There are 4 nested groupings, the coarsest first. Each group lies inside one group of the grouping before and may be the whole of it. The rows also spread widely along 14 directions, which tell nothing about the answers.
Known rows, each followed by its group in each grouping:
[-0.13  2.54  0.61 -0.89  1.18  0.38 -3.89  2.34 -0.21 -0.20  2.30 -2.72
 -0.38 -0.91  0.47  1.49 -1.50  1.74  3.02  1.21  0.77 -3.50 -0.90  0.98
 -0.25] : tuze Mupif Q708 Q118
[-1.17 -2.37 -0.30 -5.50  0.63 -0.29 -1.06 -0.13  2.70 -5.46  2.36 -0.82
 -1.21  0.99  1.20 -2.75 -0.23  0.34 -2.17 -2.02 -5.61  1.25  1.13  2.90
  1.50] : tuze patir Q214 Q987
[ 2.63  2.84  2.10 -1.13 -0.80  0.88 -0.60  1.19  0.10  0.48  1.68 -1.82
  2.63  0.52  0.64  2.69 -0.56  1.61  2.33 -0.34 -0.31  1.85 -0.30 -0.18
 -0.15] : tuze zoz Q289 Q248
[-1.26 -0.63  4.03 -2.52 -4.18  1.42  2.30  0.31  2.84  4.56 -0.64  0.40
  0.65 -3.64  0.94 -0.07 -2.84 -1.60  2.78 -0.01 -0.25  0.94  0.01 -1.59
  2.54] : limor Rek Q508 Q215
[-1.76  1.78  1.03  3.81  0.16  2.82 -0.61  0.24 -2.03  1.38  0.07  0.48
  3.06 -1.97 -0.79 -1.33 -3.13 -1.32 -0.11  0.12  3.58 -2.55 -0.04  2.89
 -2.05] : limor Rek Q508 Q140
[-1.27  1.99  1.66 -1.80 -1.59  1.46  0.10  1.19 -1.39  1.81 -0.01 -0.82
  1.34 -2.22  0.77  1.47  0.35  1.04  2.73 -0.90  0.71 -1.07 -1.21  1.01
 -0.23] : tuze lago Q631 Q340
[-2.67  1.09  1.17  0.75 -2.58  3.38  1.56  4.97  1.19  2.91 -0.93 -0.66
  0.55  0.86  3.55  2.01  1.77  1.65  0.33 -2.23  0.05 -1.17  0.57 -1.65
 -1.69] : tuze lago Q631 Q391
[ 2.90  0.72  2.37 -1.44  0.03 -3.28  1.94 -3.96  3.33 -1.00 -0.23  2.25
 -1.76  0.64 -2.88 -1.31  0.08 -2.31  2.40  1.87 -0.51  0.18 -0.72 -1.08
 -0.20] : tuze Mupif Q581 Q193
[ 0.81  1.15  3.34 -1.40 -2.94 -1.08 -2.34 -1.65  0.71  0.61 -0.17 -0.19
  1.92 -0.95  1.71  3.23  5.40  1.16  3.64 -4.19 -2.41 -1.23  0.91 -0.27
  1.05] : limor nen Q461 Q188
[ 0.13  0.16 -0.12  3.30 -0.42 -1.70 -2.23 -2.65 -3.20  1.79 -1.23 -0.15
  2.08 -3.32  0.09  2.77 -1.68  0.90  0.36  1.76  2.58 -1.48 -1.53 -0.42
  0.06] : tuze zoz Q396 Q547
[-1.44 -1.12  2.10  0.72 -0.69  1.47 -0.45 -0.50 -0.08 -0.87 -0.99  2.35
 -0.47 -1.79  1.51  1.02 -0.53  0.60  1.90 -2.16 -0.79 -1.68  3.37 -0.85
  2.49] : limor nen Q76 Q544
[ 1.42 -2.26 -0.13  4.51 -3.17 -1.96 -0.14 -2.75 -2.18  0.83 -1.37  1.71
  1.76 -0.55  1.10  3.50  1.24  1.54 -2.99  0.66  0.63 -1.34  1.07 -2.76
  0.56] : tuze patir Q725 Q810
[-0.60  0.04  0.20 -0.62  0.63  0.68 -0.74  1.18 -1.17 -0.97 -0.16  0.57
 -2.83 -2.52 -0.35 -1.55 -2.90 -1.13 -0.01  2.44  0.95 -0.71 -0.39  1.54
 -0.79] : limor boz Q959 Q989
[-0.25  4.70 -1.15 -2.10  1.62  1.65 -1.11  2.68 -5.28  0.97 -1.90  0.78
 -0.56 -1.07  0.25 -1.31  0.11  0.64  3.87 -2.23  2.66  0.47 -0.53  2.17
 -5.47] : tuze zoz Q289 Q593
[ 0.07  1.93  1.57  0.03  1.38  1.15  0.83  1.63  0.57 -0.24  0.17 -0.16
 -1.93  0.08  0.92 -0.08 -2.97  1.41  3.31  1.54  0.70 -0.91  1.76 -2.71
 -1.96] : tuze zoz Q231 Q930
[ 2.09  1.69  1.92 -1.05  0.40  0.32 -0.35  1.12 -0.86 -2.38  1.75 -2.02
 -0.86 -0.30 -0.21  1.81  0.42  1.70  1.46  2.81 -0.10 -0.10 -0.67 -0.33
 -1.73] : tuze zoz Q396 Q164
[-2.46  4.08  1.77  0.32  5.10  3.93  1.75  0.49  2.42  0.48 -0.94  0.14
 -0.80 -2.80 -0.86 -1.29 -3.31 -0.67  6.30  1.27  2.50 -1.40 -3.57  2.65
  0.65] : limor nen Q446 Q317
[ 0.01  0.13  1.63 -2.96 -0.51 -1.37  0.62 -2.05  0.91 -0.20 -0.54 -0.47
 -0.56 -0.89  0.26 -2.19 -0.39 -1.06  1.15 -0.40 -0.91  0.96 -0.36  0.26
 -2.86] : limor Rek Q417 Q34
[ 1.14  2.29  0.33 -1.93 -3.36  0.92 -0.07  3.82 -1.56  1.44 -1.64  2.10
  0.11 -0.56  0.56  0.79  5.92 -1.51 -0.40 -3.60 -0.63  1.83 -1.97  3.66
 -1.14] : tuze Mupif Q581 Q643
[-0.28  1.31  3.22 -1.88 -3.05  0.74  0.02  1.76 -0.92  1.32  0.89 -1.63
 -0.49 -2.71  0.26  4.48  2.41  2.45  3.01  2.36  0.38 -3.54 -1.34 -1.32
  1.23] : tuze lago Q907 Q873
[ 0.64  0.14  0.97  1.23  2.37  2.25 -1.65  0.67 -0.93 -1.49 -0.29  0.51
  0.60 -2.84  2.58  2.23 -4.78  0.93  2.04 -1.34 -1.65  3.67  1.03  0.62
  4.46] : tuze zoz Q396 Q164
[ 2.62  1.68  0.12 -4.39  1.52 -1.61 -1.54 -2.42 -0.56 -3.86  0.58  1.61
 -1.00  1.92 -0.61 -2.69 -0.53 -0.71  2.06 -4.04 -2.36  2.97  2.51  1.49
 -1.51] : limor Rek Q508 Q140
[ 2.32 -0.65  1.65  1.12 -2.94 -5.03 -5.12 -3.46  1.98  1.31  3.38 -2.98
  4.22  2.27  0.43 -0.56 -1.82 -0.84 -0.94 -0.42 -1.35 -1.48  2.39 -1.51
 -3.32] : tuze patir Q214 Q987
[-1.20  1.31 -2.72 -0.19 -0.28  2.29  0.62  2.02 -3.28  0.31 -0.91  1.48
  0.46  0.60  0.72  0.89  0.69  2.71 -0.54 -1.74  1.74 -1.63 -0.26  0.84
 -1.00] : tuze patir Q725 Q810
[ 1.07  2.51  0.25 -1.89  1.09 -2.05 -2.44 -1.88 -1.25 -1.19  2.30 -2.52
  0.78  0.34 -1.73  1.76 -1.05  2.57  2.42  2.12  1.62 -3.33 -1.87  0.30
 -0.71] : tuze lago Q631 Q391
[-0.58 -0.60  1.47 -3.43 -2.05 -1.82 -1.22 -3.47 -0.90 -1.15  0.44  1.08
  0.45 -2.82 -1.06 -0.19  3.28 -0.41  1.33 -1.48 -1.98 -2.66 -0.41  2.41
  1.21] : tuze patir Q725 Q810
[ 0.09  1.70 -0.03 -0.73 -0.14  2.21  1.57  2.13  0.10  1.05 -0.22  0.18
  0.08  0.80  0.89  1.32 -1.26  2.20  2.17  0.04  0.86 -0.12  0.18 -1.49
 -0.07] : tuze patir Q214 Q987
[ 0.57 -0.85  1.79 -0.82 -1.02  1.99  5.96 -2.48 -1.26 -1.42 -1.80  3.04
  0.41 -1.96 -1.01  2.65 -1.29  2.42  0.61  2.30  0.34  1.46  0.38 -2.30
  3.73] : tuze zoz Q289 Q593
[ 0.99  0.47  1.83 -0.92 -2.81  2.04  1.48  3.42  0.40 -0.15 -0.06  1.08
 -0.31 -0.81  0.57  0.54  1.83 -1.60 -1.10 -0.56 -1.27  2.52 -0.05  1.38
 -0.12] : tuze zoz Q396 Q547
[ 2.64  2.72  2.17 -0.03 -0.30 -1.05 -2.36  0.79 -0.14 -0.31  1.74 -0.83
  0.15  0.00 -1.04  1.33  0.62 -0.46  2.31  1.23  0.52 -1.27 -0.18  0.59
 -1.65] : tuze zoz Q289 Q248
[-0.80  3.04  1.55 -3.11  0.66  3.57  0.48  5.66 -0.18  0.70 -0.38  0.53
 -4.24 -0.75  0.86 -0.59 -1.06  0.37  5.57 -0.10  1.51 -1.23  1.11 -0.64
 -1.57] : limor nen Q76 Q544
[-1.16  0.47 -2.78 -2.96  2.09 -0.39 -1.67  0.50 -1.19 -2.57  0.15 -0.83
 -1.32 -0.61  0.33 -0.95 -0.51  1.28 -1.14 -0.31 -0.73 -0.22 -2.68  3.44
 -0.13] : tuze Mupif Q708 Q118
[-2.11 -1.63  1.47 -0.18 -0.02  0.83 -0.82 -0.08  1.67 -3.03  1.91 -0.01
  0.27 -0.44  0.03 -2.20 -1.84 -1.02 -1.53 -0.09 -1.84 -1.93  2.27  1.69
 -0.26] : tuze zoz Q396 Q547
[-0.09  0.43  3.49 -0.78 -0.40 -0.59  1.73 -3.13  3.38 -0.19  0.23  1.10
  1.52 -1.49 -1.79 -3.62 -0.80 -4.16  0.75  0.01 -1.15  0.67 -1.24  2.97
 -0.98] : tuze Mupif Q581 Q643
[ 2.42  0.54  0.72  0.34 -1.75 -3.52 -1.51 -3.46 -1.50 -2.25  1.68  1.42
  1.40  3.49 -2.17 -0.30  1.09  0.08 -0.95 -1.03  0.36 -2.77  3.39 -1.17
 -3.35] : tuze lago Q631 Q391
[-0.33  2.69  1.03 -5.74 -0.54  2.42  2.34  1.44 -0.83 -1.44  1.22  1.53
 -0.87  0.39 -2.04 -1.89  0.20  0.56  3.25 -1.25  0.07 -1.43  1.05  1.69
 -1.07] : tuze Mupif Q708 Q118
[ 0.36 -0.32  1.07 -2.04  0.02 -0.95 -0.67 -0.84  0.47 -1.50  0.47  0.05
 -0.94 -1.43 -0.13 -0.26 -1.47  0.04  0.70  0.87 -1.05 -0.17 -0.49  0.65
  1.18] : tuze Mupif Q581 Q643

New rows, each followed by its group in each grouping:
[ 0.25  1.30  0.35  1.24 -0.28  1.17 -0.79 -1.08 -0.41  0.33  0.73  2.22
  3.11  0.89 -1.45 -1.68 -3.35 -1.38 -0.17 -2.75  1.59 -0.23  1.86  2.24
 -0.10] : limor Rek Q508 Q215
[ 1.29  2.74  1.58  0.47  2.15  0.11 -0.41 -1.90 -0.93 -1.10 -0.86  0.95
  0.13  0.05  0.21  0.33 -0.70  0.84  4.26 -1.37  0.77  0.36  0.94 -0.75
 -1.85] : limor nen Q446 Q317
[ 2.04  0.47  1.03  1.19 -2.44 -0.39  2.24 -1.25 -0.12 -0.26 -0.08  2.46
  0.20  1.83 -1.98  0.78  0.99  0.16 -1.06  1.09  1.90 -1.34  1.17 -1.67
 -1.13] : limor Rek Q508 Q215
[-0.65  2.25  0.88  0.91 -0.15  1.08 -1.65  1.98 -0.25  1.94 -0.58 -1.00
  1.33 -2.10  1.27  2.22  1.11  0.52  1.65 -0.34  0.59 -0.60 -2.27  1.74
 -0.01] : tuze zoz Q289 Q593
[-1.21  1.05  2.73 -4.34 -0.73  1.82  1.35 -0.18 -0.84 -2.44  0.86  1.58
 -0.52 -3.01 -1.89 -0.71  0.87 -0.93  2.56 -0.58 -1.18 -1.53 -0.34  3.68
  2.12] : tuze lago Q631 Q340
[-1.06 -0.44 -0.19 -2.17 -0.19  0.00  1.00 -1.92  2.39 -0.32  0.66  0.11
  1.19  2.60  0.22 -0.97 -2.32  1.86  0.77 -1.70  0.05 -1.17  1.95 -1.58
 -0.19] : limor nen Q76 Q544
[ 0.05  2.22  4.10  0.18 -2.09  2.28  0.30  1.60 -0.31  1.38 -0.34  0.75
  1.25 -2.75  0.17  0.16  1.79 -2.12  2.62 -1.27  0.35  0.25 -0.39  2.20
 -1.08] : limor nen Q446 Q317
[-0.50 -1.32  1.47 -0.12 -2.44  1.50  4.33 -0.57 -0.33 -0.05 -2.71  4.41
 -0.76 -0.98  0.47 -0.27  0.47 -0.83 -0.01 -1.71 -0.85  1.69  2.68 -1.87
  0.45] : tuze zoz Q396 Q547
[-0.43 -0.18 -1.03  1.45 -2.51 -2.11 -4.95  1.04  0.15  1.90  1.84 -3.19
  3.43  1.88  2.78  2.16 -0.49  1.77 -2.39 -2.20 -0.38 -1.53  0.40 -0.08
 -1.57] : tuze lago Q631 Q340
[-0.14  1.42  4.02 -3.12 -3.13  2.74  2.00  1.83  3.56  2.13 -0.02  3.60
 -0.90 -1.20 -0.71 -0.86 -0.25 -3.02  4.35 -2.60 -1.36  0.24  2.57  0.44
  3.06] : limor boz Q959 Q989
[-3.45 -0.96 -1.26 -4.16  0.19  0.71 -3.19  1.16  1.03 -2.71  1.33 -0.05
  0.02  0.86  2.60  0.42  0.75  3.56  0.40 -5.20 -3.97 -2.76  2.88  1.26
  3.10] : tuze zoz Q231 Q930
[ 2.24  1.25 -0.39  0.52 -1.03  1.26  2.95 -1.95  1.06  0.68 -1.49  2.24
  3.38  1.92  0.40  1.97 -0.04  0.91 -1.06 -2.93 -0.36  4.67 -0.60  0.31
  1.93] : limor boz Q959 Q989
[ 1.91 -1.14 -0.10  2.86  0.61  0.22 -0.47 -2.13 -3.27 -4.11 -1.21  2.98
  1.12 -1.80 -0.28 -0.13 -0.58 -1.52 -4.44 -1.07 -0.68  3.48 -0.07  4.08
  1.45] : limor Rek Q508 Q215
[ 1.06 -0.28  1.55 -1.52 -1.78 -0.60 -0.10 -0.97 -0.52 -0.39  0.23  0.45
  1.07 -1.58 -0.20  1.36 -0.47  0.28  0.12  0.42 -0.99  1.06  0.15  0.21
  1.62] : tuze zoz Q289 Q593
[-2.91 -1.56 -0.53 -1.39  0.43 -0.53  0.92 -1.70 -1.91  0.12 -3.17  0.64
 -1.63 -3.91  1.94 -1.30 -1.19  0.19  0.36 -0.03 -0.38  0.89 -1.09 -0.17
 -1.38] : tuze zoz Q396 Q547
[ 2.20  2.66  2.60  0.17 -0.82  0.05 -0.73  0.70 -1.35  0.22 -0.29 -1.88
  1.09 -3.74  0.22  4.36  4.20  0.45  1.46  2.22  0.01  0.94 -5.11  2.78
  0.61] : tuze zoz Q289 Q248
[ 2.63  1.47  1.88 -0.56  0.30 -0.06  3.42 -3.46  2.12  2.09 -1.80  1.93
  1.23 -1.47 -0.88 -0.66 -4.26 -2.32  2.83  0.07  0.51  5.49 -1.69 -0.41
  2.05] : limor Rek Q508 Q140
[ 0.27  0.11  1.09  1.90 -0.48  0.43  0.03  0.90  1.50  0.40 -0.18  1.10
 -0.38 -0.99  0.33  0.53 -1.02 -1.32 -0.17  0.74 -0.06 -0.49 -0.31  0.57
  1.20] : tuze Mupif Q708 Q118
[-2.71  1.55  2.67 -0.66  2.19  2.50  2.95  2.26  3.81  1.14 -1.55 -1.24
 -2.34 -1.61  2.65 -2.89 -2.43 -2.04  3.25  0.25 -1.01  1.83 -1.42 -0.11
 -3.59] : tuze lago Q907 Q873
[-0.23  2.47 -0.69 -1.41 -2.43 -0.92 -1.45  2.71  0.85  4.44 -0.95  0.55
  0.62  0.63  0.32 -2.32  0.79 -3.67  0.34 -3.24  0.77  1.24 -1.90  2.62
 -3.92] : tuze lago Q907 Q873
[ 0.51  1.10  0.43 -0.02  1.12  2.04  0.21  1.30 -0.18 -1.32  0.68  1.59
  0.00 -0.46 -1.35 -2.13 -4.10 -1.84  0.11  0.18  1.16  1.32  0.19  2.68
  0.41] : limor nen Q446 Q317
[-0.18  2.16 -1.19  1.22  1.45  3.06  3.22  1.82 -1.06 -1.01 -1.05  0.70
  0.75  1.98  0.67  1.29 -0.65  2.31 -0.77 -0.54  1.52  1.32 -0.91  0.16
 -1.21] : tuze lago Q631 Q391
[ 0.76  0.73  1.02 -1.34 -3.09 -1.13 -2.02  2.66 -0.60  3.26 -0.49 -0.83
 -0.69 -2.51  1.16 -0.69  0.95 -2.64  0.43  0.34 -0.19  1.25 -2.01  1.45
 -2.36] : tuze patir Q214 Q987
[ 0.11  2.72  2.72 -1.47 -0.28  0.82  1.05  0.46  3.74  0.26  2.33 -1.08
  1.52  2.17 -0.92 -1.96 -0.98 -0.64  2.36 -0.14 -0.22 -1.46  1.04  0.03
 -3.02] : tuze zoz Q231 Q930
[ 1.07  1.30 -0.22 -3.89 -1.21 -0.08  0.13  0.75  1.25 -1.02  1.16 -0.05
 -0.17  1.51 -1.06 -0.61  1.22 -0.04 -0.57 -1.07 -0.56  0.83 -1.41  2.25
 -0.11] : limor Rek Q508 Q215
[ 0.30  3.13  1.23 -4.42  0.61  3.02  1.75  1.79 -3.03 -1.75 -0.78  0.70
 -0.14 -2.77 -0.52 -0.77  1.56  0.00  2.09 -1.32 -0.28  2.56 -2.77  4.87
 -0.68] : tuze Mupif Q581 Q643
[-1.51  2.89 -1.33 -0.30  0.79  1.12 -4.73  2.31 -1.89  1.61 -0.39 -0.50
  2.37 -0.60  2.61 -0.99 -0.11 -0.31  1.60 -6.02 -0.39  0.22 -0.04  4.22
 -2.33] : tuze Mupif Q708 Q118
[ 1.11  2.18 -0.26 -2.00  0.02  2.86  2.52  1.96 -1.03 -0.56 -1.19  5.62
 -1.34  0.18 -2.11 -0.79 -0.57 -1.58  2.49 -2.66  0.58  1.79  1.46  1.79
  2.21] : tuze zoz Q396 Q164
[ 3.18 -0.53  3.57  0.86 -2.21  1.05  1.07 -1.32 -2.36 -3.14  1.61  1.54
  1.05 -0.53 -1.00  1.55 -2.07  0.63 -0.51  1.33 -0.12  0.56  3.95 -1.36
  1.20] : limor Rek Q508 Q140
[ 1.57  0.45 -0.83 -1.89 -0.23 -0.19  2.64 -2.12 -2.58 -1.20 -0.29  1.15
  0.02 -0.72 -1.91  2.14 -1.71  2.93  0.31  2.71  1.75 -0.30 -1.49 -0.88
  1.93] : tuze Mupif Q708 Q118
[ 0.89  1.02  1.33 -5.28 -0.29 -0.57 -0.52 -1.64 -1.06 -1.09  0.39  0.58
 -1.27 -2.74 -1.31 -1.39 -1.88 -0.86  2.84  0.01 -0.84  1.31 -0.35  2.00
  0.83] : limor boz Q959 Q989
[-0.68  0.44  0.96 -0.54 -1.06  0.52 -1.29  1.31 -0.92 -0.11  0.32 -0.89
  0.21 -1.43  1.48  1.74 -0.01  1.04  0.26 -0.39 -0.64 -0.72 -0.41  0.65
  0.35] : tuze lago Q907 Q873
[ 1.97  2.08  2.81 -2.46 -1.51 -0.59 -0.66 -1.03  0.34  0.00  1.86  2.03
  0.70 -0.34 -2.74 -1.94 -1.72 -2.63  3.48 -0.99 -0.02 -1.08  2.21  1.24
 -0.34] : tuze Mupif Q708 Q118
[ 0.37  0.95 -0.50  0.37  0.77  0.23  1.70 -0.99  0.10  1.27 -2.23  0.90
 -0.57 -0.79  0.48 -0.33 -2.24 -0.14  0.75  0.44  1.45  2.09 -1.79 -0.63
 -0.50] : limor Rek Q508 Q140
[ 1.66  1.19 -0.69  0.60 -1.19 -1.92 -1.17 -0.34 -0.39  2.05 -1.10  1.81
 -0.01 -1.53 -1.53  0.33  0.23 -2.60  0.11  0.36  1.50  0.76 -2.55  1.88
  0.29] : tuze zoz Q396 Q547
[-0.04  0.13 -1.05 -0.77  0.04  0.15  2.44 -2.21 -0.68 -0.59 -1.09  1.57
 -0.10 -0.19 -1.41  0.74 -1.10  1.84 -0.55  1.31  1.92 -0.54 -1.53 -0.26
  1.16] : limor Rek Q508 Q215
[ 2.01  0.45  2.27  0.56 -2.69  0.08  1.09 -0.55  0.85  0.27  2.19 -0.28
  3.23  0.29 -1.92  1.37 -1.16 -0.42 -1.47  2.20  0.70 -0.11 -0.36  0.54
  0.73] : tuze zoz Q289 Q248
[ 1.00  2.83 -0.72 -2.13  1.46  0.66 -0.83 -0.63 -0.49 -0.31 -0.62  0.76
  0.37  0.22  0.27  2.57  0.17  2.91  3.46 -2.39  0.42  0.51 -1.15  0.58
  2.56] : limor Rek Q508 Q215
[ 1.02 -0.74  2.37  1.85 -3.59 -0.71  1.02  1.90  3.23  0.44  0.75 -2.66
  0.86  1.98  2.77  3.52  3.43  1.28 -3.06  1.41 -1.78  0.31 -0.83 -2.72
 -1.35] : tuze lago Q631 Q391
[ 0.55  1.54  2.37 -3.22 -0.64  2.32  2.60 -0.77 -1.46 -1.69  0.55  0.88
  0.58 -1.07 -1.21 -1.40 -1.60  0.01  1.83 -0.35  0.16  1.24  0.98  1.16
 -0.80] : limor Rek Q508 Q140
[-1.05 -0.86 -0.54  1.87  1.10  2.88  3.03 -0.18 -3.20 -0.76 -3.83  1.02
  0.64 -1.99  3.85  1.27 -2.36  2.60 -1.25 -1.15  0.16  4.80 -0.18 -1.21
 -0.44] : limor nen Q446 Q317
[ 0.73  0.74  1.63 -0.10 -0.64 -0.19  0.28 -0.21  0.53 -0.26  0.56  0.82
 -0.23 -0.76 -0.89  0.44 -1.50  0.01  1.29  1.45  0.23 -1.07  0.62 -0.58
  0.63] : tuze zoz Q231 Q930
[ 2.34 -2.49  1.64 -1.51 -3.04 -0.78  2.80 -1.10 -0.52 -3.70 -0.30  3.77
 -1.53  0.21 -0.84 -1.30  1.94 -1.87 -3.11  0.03 -2.94  2.33  2.64  0.14
  0.11] : tuze patir Q214 Q987
[ 1.34 -0.54 -0.05  1.97 -1.85 -0.99  3.47 -2.01  0.12 -0.62 -0.72  3.51
  0.19  1.58 -2.81 -0.57 -0.06 -1.71 -3.14  1.79  1.63 -0.54 -0.05 -0.24
 -0.90] : tuze lago Q907 Q873
[ 1.63  1.60  1.95 -4.37 -1.29 -0.23 -0.22 -2.80 -0.40  0.03  1.90 -2.32
  3.81 -0.55 -0.55  0.84 -2.00  1.69  2.24 -0.79 -0.48  1.49 -0.72  1.00
  0.31] : limor Rek Q417 Q34
[ 3.21  0.49  3.46  0.58 -2.74 -0.07  2.60  3.12  2.44 -0.19 -0.44  1.44
 -4.58 -1.98 -1.18  3.16  3.70 -2.09  0.71  5.26 -0.23  0.45 -2.26 -1.47
  1.74] : tuze zoz Q396 Q547
[ 0.99 -0.79  0.67  1.04 -2.65  3.27  2.74  1.34 -1.74 -1.81  0.10  3.00
  2.56  1.17  0.95  1.65 -0.51  1.36 -3.04 -2.59 -1.18  2.15  3.45  0.04
  1.92] : tuze Mupif Q708 Q118
[-1.71 -0.48  1.82  0.63 -2.93  0.77 -2.68 -0.02  1.23  3.31  1.15 -2.11
  5.50 -2.15  2.58  0.69 -1.88 -0.35 -0.29 -2.57 -1.51  0.06 -0.04  1.94
  1.29] : tuze patir Q214 Q987
[ 0.49  0.91  2.63 -2.95 -2.64  0.02 -2.21  0.54 -1.57 -0.74  1.88 -0.40
  1.42 -0.42  0.36  0.47  0.64  1.02  1.82 -2.18 -1.26 -1.70  2.69  0.44
 -0.81] : tuze Mupif Q581 Q643
